The same things were measured in two ways. Each way mixes the same 8 hidden numbers, adds some noise and spreads widely along 6 directions of its own, which tell nothing about the thing.
In the rows, zero is written as 128.
Some things both ways: the first way, then the second way.
[ 96 100 121 100  76  79 148  86 129 127  75  96 147 146  80 127 176 203
 147 114 125  69]
[123 114 146 104 102 106 103 152 121 124 122 145 124 167  90 104 107 123
 115 114 130 122 121 125 160]

[144 128 153 166 147 143 132 155 145 124 147 131 155  99 140 140  63 112
 117 119 117 142]
[158 112 110 125 134 124 193 112 129  99  93  83 164  70 158 129 130 137
 129 142 125 134 105 128 103]

[155 127  99 144  95 108 156 122 116 110  80 162  86 134 117 134 140 145
 125 111 113 239]
[124 125 127 117 176 145 126 100 136 149 151 122 174 139 173 140 122 168
 133  94 162 110 144 115 126]

[151 140 119 162 111 106 103 134 120 117 120 138 145  94 153 118  74 134
 108 123 106 146]
[112 127 130 135 126 104 145 150 107  81 124 109 124 193 149 105 140 141
 122  95 123 169 132  72 117]

[109 142 158 156  92  82 175 127 132 114 119 164  79 192 159 149 137 133
  96 109 150 141]
[117 152 146 163  95  58 130 133 103  95  80  84 127 193 119  66 116 171
  97 150 130 110 137 147  79]

[120 124 102 119 126 128  62  83  83 139  97 145 145  79 108 101 176 155
 159 138  97 149]
[170  90  87 134 131  94 128 148 122  70 120 136  97 102 104 108 100 114
 142  84 119 199 105 125 131]

[168 122 105 108 135 112 104 115 113 114 121 122 126  94 127 140 132 114
 103 127 106 160]
[169 147  90 141  98 101 152 131  88 104  98  82  49 136 139  87 109  92
  98 153  85 135  69 118 103]

[145 157 122 132 157 145 145  67 178 119  98 117 176 126 162 137 151 144
 146 110 120  96]
[144 108 123 129 113 101 132 127 112 108 110 112 115 144 127 122 126 138
 115 138 107 116 129 122 131]

[124 130 153  82 164 169 133 134 141 127 163 121 131 131 109 143 100 102
 128 157 142 104]
[119  92 143 133 160 122 161  91 141 136 118 112 176  65 159 142 121 120
 149 166 136 146 137 128 136]

[122 127 135  48 137 133 110  99 137 128 140 118 149 129  97 140 143 140
 131 141 140  67]
[113 133 139 123 108 109 133 143 119 134 115 113 101 153 142 101 109  88
 119 161 106 142 107  92 140]

[126 172 129 119 137 131 153 103 151 113 128 153 132 138 153 149 113 141
 117 145 127  98]
[128  85 157 153 102  32  82 132 132  95 103 118 114 155  77  88 103 148
 124 148 102 132 166 161 124]

[120 114 138 129  98  98 132 144  75 156 191 175  80 168  80 128 131 155
 132 121 107 194]
[124 126 151 121 123 108 162 124 139 124  95 111 180 106 113 106 100 130
 124 146 152 137 111 162 124]

[137 120 164  98 130 140 149 139 157 132 153 100 111 168 146 123  97 101
 118 119 160 111]
[119  92 138 132 152  69 136 137 104  88 109 121 162  94 153 103 120 166
 128 128 135 141 167 117 103]

[114 135 120 137 120 128 146 132 153  93  69 127 139 116 137 152 104 144
  96 145 136 132]
[ 88 155 162 140  71 157 144 131 123 147 105 133 126 195 102 119 136 112
 130 171 151 110  97 101 170]

[160 128 145 159 153 157 137 140 152  97  69 125 174  39 144 142  88 100
 145 121 120 134]
[185 151 116 114 128 169 131 125 153 136 154  87 105 153 161 125 116 116
 120  74 110  94  64 121 118]

[134 148 128  99 132 129 155 100 124 125 132 127 101 137 130 129 139 123
 141 154 116 111]
[133 122 135 142 126 111 168 108 105 128 103  89 110 139 163 121 119  94
 105 173  99 143  97 126 123]

[127 110 121 132 122 138 119 104 144 139 123 120 147 110 101 119 140 145
 134 107 107 158]
[113 136 145  89 133 157 154 105 126 159 117 117 179 156 134 135 128 131
 107 128 158 104 110 127 153]

[ 91 120 171  74 130 150 163 132 176 117 145  83 126 153 118 137  92 106
 109 159 159  38]
[129 114 151 128 102  97 117 133 135 127 116 111 109 141 113 103 108 102
 123 154 101 128 114 129 140]

[164 147 150 150 143  81 140 131 102 110 139 153 147  85 141 177 115 123
 116 118 102  90]
[ 88 121 155 130 130 159 124 106 115 149 149 131 128 189 149 128 150 101
 130 117 145 150 109  83 164]

[166 153 158 132 148 107 128 121 119 108 110 184 155  97 149 173 137 127
 134  96 138 118]
[150 135 111 131 145 111 114 133 134 125 131 102 125 133 171 103 106 149
 127 107 127 109 125 114  97]

[112 136 133 107 137 138 149  98 120 135 130 110  91 151 134 121 162 117
 139 158 123 119]
[140 108 147 143 125 105 131  92 107 146 107 115 123 147 125 130 107 123
  98 166 118 109 113 181 140]

[122 113 158 119 143 118 152 134 120 136 155 111 126 169 117 153 130 132
 122 125 138 109]
[163 139 125 154 106 117 147 119 128 108 112  64 100 145 163 101 132 126
 116 133  95 106  90 123  88]

[114 133 131 153 136 131 101 105 138 120 110 141 136 106 157 132 150 114
  97 121 118 152]
[152 149 117 145 104  94 108  96 109 134  99  78 104 219 121  97 122 157
  81 130 117  82 115 167  99]

[139 108 144  95 142 150 134  97 146 130  91  82 146 107 126 114 159 122
 167 118 138  94]
[172  96 112 119 141 117  88 150 125  97 162 131  90 128 141 109 115 124
 134  49 108 137 109 105 127]

[151 114 129 130 113 112 171 142 153  92  75 102 132 118 127 152  96 128
 106 121 138 136]
[122 128 141 145 122 100 135 132 112  86 128  89 122 149 155  88 144 145
 128 107 122 135 126  88  92]

[157 138 101  95 144 133  78  90 141 116 137 157 159  98 109 142 135 128
  99 113 107 166]
[151 134  84 100 168 134 121  93 142 169 144  98 119 148 178 142 108 128
 119 127 114 106 131 104 131]

Other things, the second way, with their names:
<247>: [181  63 113 134 144  93  87 108 135 114 121 129 142 104 119 137 114 171
 127  95 122  96 147 179 126]
<1111>: [118 111 149 117 149  82 110 104 136 138 122 112 163 164 122 116 104 155
 112 129 131 119 161 155 129]
<284>: [146  63 119 120 158 123 107 104 111 105 149 132 139 106 144 132 147 139
 135  71 135 143 135 117 137]
<1196>: [142  76  91 100 156 123 104 123 111  94 152 132 123 116 142 124 151 131
 141  56 132 163 137  75 137]
<223>: [141  77 112 147 134 107 120 116 112 104 118 138 119  58 130 120 127 126
 156 135 135 148 129 119 133]
<514>: [162  79 117 137 143  99 124 130 129  81 127 117 135  93 134 111 121 138
 143  80 125 162 122 135 113]
<632>: [ 93  84 160 125 150 132 133  83 124 141 128 150 186  99 103 130 126 117
 145 128 179 166 128 152 167]
<437>: [ 96 115 154 129 129 118 161 140 109  84 120 102 170 160 167 110 163 152
 127 101 140 150 138  71 110]
<607>: [ 81 168 154 123  56 129 161 141  97 133  81 122 120 170  81  79 127  92
 111 185 154 133  81 106 154]
<635>: [ 90 136 152 127 100 112 131 121 140 143 113 126 129 144  85  95 107  88
 142 169 143 162 114 117 160]
<36>: [106 109 139 124  84 188 194 111 107 136  83 144 165  84 111 151 157  98
 143 185 168 129  77 111 185]
<1095>: [124 116 192 114 104 114 119 136 148 144 114 128 169 151 101 119 100 134
 112 140 132  83 120 169 152]
<881>: [127 122 162 109 103 129 154 156 123 105 121 120 132 176 120 120 121 107
 111 112 113 142  95 112 153]
<983>: [ 88 127 211 121 109 101 155 123 124 123 112 132 176 142  74 104 103 125
 118 157 150 134 122 166 155]
<682>: [117  78 172 118 141  99 127 131 134 107 117 165 199  82  83 120  96 154
 142 110 171 147 144 175 156]
<130>: [133  84 119 134 189 101 140 100 142 113 142 110 155 121 177 142 115 132
 142 106 119 185 152 116 123]
<158>: [121 172 136 130 120  93 145 113 125 153  93  79 136 181 146  94  93 139
  91 178 125  96 121 146 101]
<1005>: [131 131 164 112 131 123 136 120 139 147 130 115 146 172 124 124  95 116
 106 126 123 120 106 154 147]
<534>: [179  82 106 103 172 140 107 134 165 141 156 141 136  64 163 149  86 113
 154  89 118 130 114 126 148]
<96>: [109 117 149 152 165 143 140 112 154 122 153 128 165 156 162 141 122 139
 159  94 152 175 134 103 139]
<859>: [129  90 123 118 154 130 114 124 130 145 122 167 169  98 136 146 101 151
 140 125 165 120 143 138 161]
<387>: [162 116 104 130 113 134  99 137 146 128 130 132 107 128 119 122 110 131
 143 104 129 110 106 124 142]
<496>: [ 76 142 198 133  86  82  89 183 133 110 131 127 120 251 109  74 115 125
 116 112 118 136 141  88 140]
<83>: [147 139  85 131 133 169 201 117 133 111 112 101 133  95 164 143 134 112
 151 138 135 164  84  79 131]
<302>: [ 99 134 139 130  93 104 136 119 113 130  91 133 127 197  70 107 115 116
 113 159 145 153 118 138 164]
<1218>: [ 81 119 163 115 132  87 116 137 110 133 118 128 153 155 139  91 114 125
 118 143 144 140 150 104 133]
<872>: [132 122 152 142 101 100 125 143 142  99 104 138 159 127  78 109 105 172
 144 126 153 111 137 154 133]
<763>: [146 153 126 122 116 134 178 127  89 128  98  81 118 145 178 106 122 114
  85 146 117 104  73 119 103]
<739>: [134 150 141 135 134 146 161 116 141 154 124  98 137 142 171 131 105 115
 124 156 124 113  95 121 128]
<310>: [152 118 122 122 122 125 131 131 122 105 124  96 129 147 150 108 138 138
 117  86 123 118 104 115 109]
<1178>: [116 143 154 145 113 125 168 155 105  95 120 122 119 119 143  96 113 110
 135 134 135 159  90  97 124]
<241>: [124 124 174 118 115  92 130 112 125 133 111  99 148 173 105 102 107 124
  93 135 122 113 115 174 130]
<646>: [157  86 135 138 137 127 105 134 140 101 149 125 127 132 144 128 130 137
 142  68 122 133 116 122 130]
<1187>: [112 124 147 122 119 112 145 148 109 108 109 119 154 147 149 109 129 148
 117 127 138 120 130 102 122]
<179>: [ 90 126 178 121  96 117 109 135 129 141 129 129 123 173 104  96 121  93
 125 139 131 135 111 112 160]
<394>: [ 98  99 182 147 116  90  93 130 139 113 127 131 163 169 110 105 130 159
 138 114 142 123 160 132 134]
<1083>: [127 125 160 140  90  74 125 126  95 135  74 125 127 154  92  94  90 135
  85 184 130  91 116 194 133]
<765>: [125 113 116 137 132 127 141 117  91 119 118 117 112 141 165 118 138 113
 118 131 126 148 108  97 129]
<774>: [121  82 185 127 126  86  64 158 146 122 137 180 165 136  78 110  82 162
 140  92 156 112 158 173 161]
<99>: [124 128 122 150  99 159 164 138 133  92 110 115 138 127 133 115 155 126
 158 108 154 159  89  82 129]
<852>: [119 126 133 156 114  67 165 101  97  94  63  61 161 157 145  83 141 162
  92 158 134 128 132 154  69]
<380>: [ 96 118 165 121 132 138 179  86 122 151 116 105 160 108 141 134 130  86
 127 190 132 148 106 122 155]
<1115>: [109 137 132 133 113 140 145 137  96 131 118 134 113 156 149 117 127 114
 122 145 138 134 104  86 148]
<619>: [174 126 108 119 158  99 139 126 138 136 123 106 119  93 156 119  64 117
 117 140 102 129 109 154 116]
<1213>: [145 103 144 114 164 118 133  98 145 131 142 104 162 112 142 124 109 123
 124  99 131 140 115 154 123]
<1112>: [126 160 152 112 112 155 167 110 144 168 111  88 146 188 151 142 117 113
 101 169 115  88  95 124 145]
<596>: [ 95 126 162 138 114 140 153 131 120 121 108 139 174 165 122 124 133 146
 130 127 170 138 120 122 149]
<723>: [ 99 117 120 114 156 135 150 119 152 137 127 135 176 150 148 153 120 144
 151 136 148 157 160  81 160]
<933>: [128 107 101 103 171 169 146  97 101 139 150 120 138 156 193 157 155 126
 116  90 137 139 118  71 147]
<916>: [115 119 133 150 137 100 120 122 110 110 134 104 114 203 169 118 139 149
 117 120 110 135 150  86 116]
<617>: [129 104 120  96 126 157  99 119 114 154 131 140 138 191 143 146 147 140
 106  96 141  86 125 106 167]
<40>: [154 118 102 147 102 127 165 152 154  92  97 115 114  90 119 115 105  92
 162 138 120 185  80 111 134]
<375>: [119  80 127 126 143 121 149  91 102 112 118 130 151 121 125 144 148 134
 128 132 138 155 138 123 154]
<950>: [140 106 143 148 110  84 188 114  98  93  69 103 152  74 121 118 114 145
 113 195 120 120 120 167 113]
<673>: [ 58 113 153 137 158  89 117  91  95 125 130 130 168 184 132 101 143 156
 125 123 175 169 177 107 132]
<58>: [ 98 104 149 168 101  86 107 117  82  93 113 111  98 193 123  83 159 123
 116 123 128 160 126 106 119]
<629>: [139  97 129 121 136 169 142  99 129 147 135 130 137 149 150 169 141 115
 127 125 124 124 105 118 172]
<456>: [139 112  94 133 115 117 138 147 121  97 113 142 105 106 115 119 115 123
 152 133 130 161 118  90 147]
<120>: [120 108 126 141 132 137 103  93 103 154 129 119 119 176 163 130 148 131
 114 128 136 106 125 113 141]
<1179>: [136  95 147 138 133 114 130  88 146 137 117 111 154 114 114 130 116 124
 132 143 131 131 121 169 139]
<424>: [ 94  95 175 114 147 129  99 111 141 152 147 175 179 159  91 143 106 146
 141 108 172 133 153 149 188]
<874>: [ 92 135 135 150 119 110 155 145  97  86 118 107 117 204 159  99 148 125
 123 112 130 186 123  59 118]
<520>: [166 151 131 176  57 110 123 130 121  93  98  70  64 172  99  62 130 106
 113 117 108 120  49 153  90]
<121>: [126  88 144 132 133  82 114 138 113  76 130 143 134 133  91 100 114 142
 135  85 139 175 140 134 136]
<442>: [144 134 100 104 149 179 143 129 129 148 150 144 118 167 154 154 110 105
 129  90 139 150  87  92 172]
<242>: [152 116 132 140 117 112 128 142 130  91 132 120 106 171 115 119 114 131
 128  91 112 154 109 123 135]
<698>: [158 104 132 131 132  72 138 123 135 100  98  90 148  88 124  90  95 130
 118 126 119 140 116 175  93]
<748>: [134 128 152 134  94 145 153 108 138 136 107 103 138 149 115 130 135 119
 124 156 125 102  94 139 146]
<890>: [162 138 133 133 109  93 170 144 135  98  91  55 129 151 168 105 116 131
  99 146  81 110 105 126  84]
<630>: [137 145 144 157 112 104 105 106 110 127 133  76  87 198 152  83 132 124
 102 117 109 107 101 131  96]
<1098>: [158 133 120 134 136 142 162 124 140 112 130 116 134  97 139 133 107 138
 144 123 131 128 102 124 127]
<558>: [133 115 155 144 106 109 152 131 136 108 109 101 128 152 132 125 122 120
 126 152 101 133 114 126 132]
<308>: [ 82 170 184 140  90 128 214 135  87 115  86  92 147 162 148  99 130 109
 100 193 133 135  89 102 122]
<417>: [ 92 105 169 129 138 114 117  79  86 153 125 135 150 159 123 119 134 131
 103 147 156 119 132 154 151]
<481>: [126 100 124 102 125 112  66 109 134 143 147 144 115 161  77 106 117 121
 131  91 142 128 132 131 165]
<652>: [135 139 110 157  96  82 148 121 108  77  98  72  93 142 121  74 140 129
 125 140 109 151 111 105  86]
<1049>: [158 123 133 147  83 107 156 141 130  90  91  80 108 115 128  95 128 110
 125 147  97 124  84 127 104]
<443>: [107 114 133 142 100 140 191 129  90  98  89 122 137  89 143 116 151 104
 137 169 144 160  91  89 139]
<845>: [121 164 137 138 121 144 184  90 141 139 113  46 142 154 176 110 145 111
 121 161 117 124  91 101  97]
<1177>: [123 130 139 107 113 164 172 121 162 159 105 125 170 104 124 147 110 103
 146 171 143 121  99 120 170]
<342>: [126  98 175 153 118  81 116 124 124  87 120  74 147 167 150  85 152 147
 113  92 114 126 130 136  83]
<626>: [144 141 130 122 118 103 159 116 135 118 100  92 142 144 110 109 104 135
 112 142 124 127 110 153 118]
<958>: [143 195 135 168  65 111 192 163 132  84  73  55 106 164 143  70 114 129
 117 163 110 120  68 111  70]
<917>: [ 81  87 158 131 195 101 128  86 124 143 150 118 176 139 188 134 128 132
 134 134 138 168 175 103 134]
<604>: [120 118 163 166  99 113 128 132 134 103 129 124 103 150 101 104 119 103
 148 133 119 164 100 125 143]
<982>: [121  89 120 143 158 136 166  77 115 110 122 121 169  98 142 148 150 149
 148 124 158 163 134 122 137]
<192>: [146 136 115 127 131 129  89 151 148 142 140 144 119 175 139 126  94 157
 134  97 137  98 129 115 142]
<172>: [158 111 152 131 126 121  85 105 154 142 148 106 130 142 128 123 120 152
 128 108 116  66 127 154 125]
<37>: [170 123  99 116 138 116 144 116 131 115 113 104 137 117 129 126 108 152
 120 113 127 115 115 145 117]
<1058>: [156 150 132 132 102 125 112 127 128 168 113 122  86 197 121 126  80 114
  95 161 105  81  92 162 154]
<13>: [138  99 139 127 195 101 134 100 143 127 149 107 170 109 183 138 102 155
 133 108 124 139 158 134 110]
<492>: [102 113 186 112 138 141 140 118 138 125 148 113 177 186 143 131 143 128
 121  89 136 138 124 111 147]
<1120>: [160 105 127 143 117  60  82 133 127  93 129  90  87 169 119  85 115 142
 113  97  87 122 136 137  98]
<851>: [141 118 133 142 124 117  94 115 142 130 126 116 142 171 121 114 123 165
 128  97 145  98 133 150 122]
<139>: [100 130 203 125 118 115 117 103 122 168 129 120 146 172 109 105 100 101
 100 155 137 106 104 174 154]
<634>: [ 88 116 158 121 160 129 153 123 138 148 126 147 186 119 151 138  99 124
 143 151 160 159 141 115 159]
<608>: [130 124 121 107 141 113 118 141 127 137 119 136 148 159 139 123  96 149
 116 114 141 120 137 125 139]
<1057>: [ 99 125 120 136 155 117 144  91  86 123 128  91 131 164 187 109 156 134
 113 127 138 149 134  80 106]
<837>: [111 150 106 110 120 153 178 119 118 135 102 101 148 154 159 128 142 124
 122 149 143 133 109  73 134]
<973>: [179 126 117 104 132 119 147 100 132 144 101  70 149 108 157 119 111 135
  89 137 113  71  96 172 100]
<887>: [130 115 151 109 119 101 114 129 147 113 126 110 155 137 100  97 117 140
 129  99 136 123 129 136 126]
<107>: [109 123 134 130 118 149 142 146 108 117 131 135 113 183 156 129 139 110
 129 115 128 155 108  65 156]
<602>: [112 121 148 126 118 108 157  86  80 142  83  99 148 124 129  99 128 113
  87 174 148 119  99 166 122]
<557>: [122 120 160 158  96  90 151  80 102  96  95  80 135 156  88  87 150 137
 106 142 133 135 107 171 105]
<301>: [ 36 110 190 120 125 107 146 145 116 115 102 188 221 125  72 105 112 153
 153 143 217 180 165 120 175]
<426>: [194 150 104 143 109 109 127 111 137 130 100  69 107 162 138 110 104 158
  93 126 104  61  93 179  86]
<568>: [ 55 150 206 166  65 104 149 140  84  84 114 124 116 201  79  63 151 110
 127 143 153 171 103  99 138]
<1041>: [102 133 153 123 102 142 194 145 113 101  99 135 162 107 111 118 127 115
 139 151 157 160  96 103 153]
<580>: [148 173 138 141  80  86 113 155 117  93 107  70  96 217 117  49 117 148
  92  89 118  98  92 135  73]
<485>: [138 144 113 141 102 100 193 156 109  57  84  64 133 117 166  84 145 143
 125 133 114 147 106  77  68]
<823>: [123 125 113 144 159  71 157  61 102 130  88  46 161 124 188  95 138 162
  95 173 127 114 153 145  60]
<522>: [135 119 142 102 133 145 130 114 135 155 136 124 140 121 133 134 112 110
 125 133 130 107 106 129 155]

Some of these things the first way, each followed by its name:
[130 120 151  98 156 150 136 122 147 105  97 109 125  99 140 146 143  85
 118 141 145 110] | <630>
[109 111 154 129 131 173 154 132 189 101  72  78 149 106 139 112  79  97
 126 145 153  99] | <1041>
[114 164 140 124 144 186 173 105 186 125 128 164 116 152 138 129 117 124
 142 137 137 157] | <1177>
[115 122 106 136  97 124 145 102 135 130 129 141  95 166 100 110 135 147
 119 130 106 203] | <626>
[113 129 139 142 142 153 115 104 136 139 141 105 134 142 145  99 115 113
 139 143 119 120] | <242>
[135 112 109 115 131 157 111 106 162 123  74 110 169 114 114 120 128 157
 138 109 136 159] | <485>
[105 147 172 135 112  98 154 138 123 115 148 137 100 154 160 142 101 111
 100 149 141  68] | <1058>
[116 103 160 141 137 121 102 132 137 162 187  90 151 137 143 124 118 132
 105  99 121  93] | <617>
[111 111 132 131 145 146 121 103 158 129 125  69 153 120 136 119 121 115
 112 141 115  98] | <375>
[110 105 150 103 127 120  97 125  92 158 193 112 140 139  80 114 115 142
 143 142 110  90] | <1005>
[158 123 128 141 134 100 169 154 119 113 123 129 142 123 110 178  99 156
 117 121 114 143] | <172>
[178 138 157 110 196 102  65  96  64 182 252 159 154 141 138 162 183 125
 142  83 101 111] | <765>
[151 178 168 156 150 142 135 105 148 124 147 205 128 126 177 143 129 100
 139  95 134 149] | <301>
[110 123 168 103 173 206 114  97 151 160 153 113 133 136 132  93 150  97
 182 133 143 122] | <682>
[115 107 158  86 108 139 185 160 134 117 148  96  58 143 102 124  91  80
 117 174 140 116] | <139>
[128 134 144 101 116  89 105 130  72 131 150 168 133 129  89 146 121 158
 140 138 121  97] | <634>
[134 139 159 169 152 122  98 137  94 145 165 162 143 116 153 137 112 128
 135 115 117 134] | <596>
[103 137 172 115 146 117 163  83 147 115  97 105 132 137 164 153 194 116
 135 125 147  35] | <58>
[146 157 150 183 146 107 151 120 111 137 135 160 139 117 171 153 136 148
 145 108 109 121] | <247>
[129 122 121 174 115 126 116 171 114 111 106 145 112  94 141 133  79 120
  88 139 115 206] | <426>
[146 137 131 139 138 147  92 173 132 120 140 129 180  60 131 126  16 132
 115 148 115 114] | <890>
[118 119 109 130 115 142  74 107 117 117  68 120 147  56 125  92 125 124
 137 147 110 144] | <442>
[128 135 147  54 156 144  99  93 121 130 149 125 150 113 104 134 144 117
 147 151 132  61] | <917>
[132 116 137 181 130  80 129 139  95 113 124 123 149 112 123 162 109 139
 101 128  97 127] | <982>
[148 148 102 126 135 118 112  92 126 120 109 155 140 131 137 143 149 153
 118 114 114 166] | <456>
[114 101 170 149 112 130 168 154 154 129 136  93 104 144 140 122  94 103
 114 120 142 125] | <310>
[107 125 185 122 126 126 142 156 120 121 108 119 143 109 136 133  95 131
 152 144 157  41] | <774>
[147 139 138 140 122 111 158 107 151 126 174 160  95 143 136 152 142 106
  91 100 104 178] | <481>
[131 110 114 124 124 128 147 116 123 122 100 112 114 165 102 125 132 142
 133 130 128 182] | <1098>
[154 106 136 123 170 156  68 113 145 140 152  82 175  73 145 115 111  88
 116 114 109 120] | <933>
[132 124  83 128  98  95 113 111  83 118  72 146 140  86  83 129 144 188
 144 144  88 161] | <424>
[134 100  95  86 133 166 110 116 138 119  90  81 157  84  69 107  99 136
 147 162 109 144] | <983>
[126 126 166  98 165 130  84 124  94 167 218 129 127 152 134 133 143 115
 127 124 130  93] | <1083>
[ 39  78 143 121  63  93  99 161 114 125 154  89  90 160  89 104  80 125
  42 173 131 108] | <302>
[175  98 145 108 165 114  66 143  77 163 207 115 153 103 111 139 118 119
 128 100 107 136] | <763>
[132 127 147 170 142 117 142 168 132 111 139 117 165  94 131 165  51 130
  95 142 112 103] | <748>
[140 140 127 163 107 117 164 114 144  97  63 127 120  89 155 121 110 116
 134 133 112 139] | <121>
[149 129 120 108 143  86 100  90 102 124 136 174 156 116  98 180 186 158
 110  95 105 143] | <823>
[159 125 117 141 146 128  68 128 104 145 152 111 207  52 112 115  70 158
 154 128  81  92] | <881>
[115 117 123  98 137 161 112  96 139 138 122 106 147  99  98 103 139 132
 155 143 108 117] | <241>
[107 136 185 159 118 101 176 145 145 105 111 140 123 143 157 165 112 122
 104 118 153  80] | <387>
[125  98 137 138  96 113 163 160 134 119 112 113 114 107  99 135  93 138
 115 125 118 148] | <973>
[135 106 145 125 137 118 114 116 126 151 143 100 176 138 113 130 127 166
 149  96 124  94] | <437>
[135 122 145 118 124 117 122 182  96 114 155 141 109 118 111 146  54 112
  98 160 131 142] | <739>
[126 152 135  59 153 170  88  76 147 150 144 137 166 136 122 112 147 152
 168 126 145  77] | <496>
[111  93 117 143 113 125  94 179 105 126 127 113 135 134 100 128  61 150
  86 143 128 185] | <872>
[183 141 124 112 156 150 136 125 125 110  96 137 125  95 141 134 114 103
 152 129 129 169] | <1178>
[131 119 147 144 151 136 132 156  85 149 187 156  61 154 131 145 144  97
 109 130 120 225] | <520>
[ 94 108 162 122 153 186 117  93 187 143 148  90 135 164 140  97 136  87
 123 119 148 133] | <37>
[112 105 124 116 101 115 170  90 117 160 144  97 114 184  75 104 164 182
 182 122 106 125] | <492>
[145 126 175 129 155  91 148 155 114 107 133 123 149 111 144 189 110 116
 104 124 140  62] | <223>
[101 132 102  94 105 127 105  91  94 127  92 138 121 115  86 103 154 161
 157 167 110 129] | <130>
[132 114 125 122 135 118 110 129  81 128 133 148 123  79  87 145 146 129
 132 141  94 155] | <632>
[103  96 166  90 139 166 137 121 130 161 199 100  87 170  86  99 135  91
 148 141 130 137] | <1213>
[125 148 119 110 142 155  94  67 142 126  84 135 152 109 154 106 169 130
 155 127 128 121] | <874>
[135 125 160 140 151 111  80 122 129 153 223 151 164 152 127 151 110 129
  88  85 117 126] | <837>
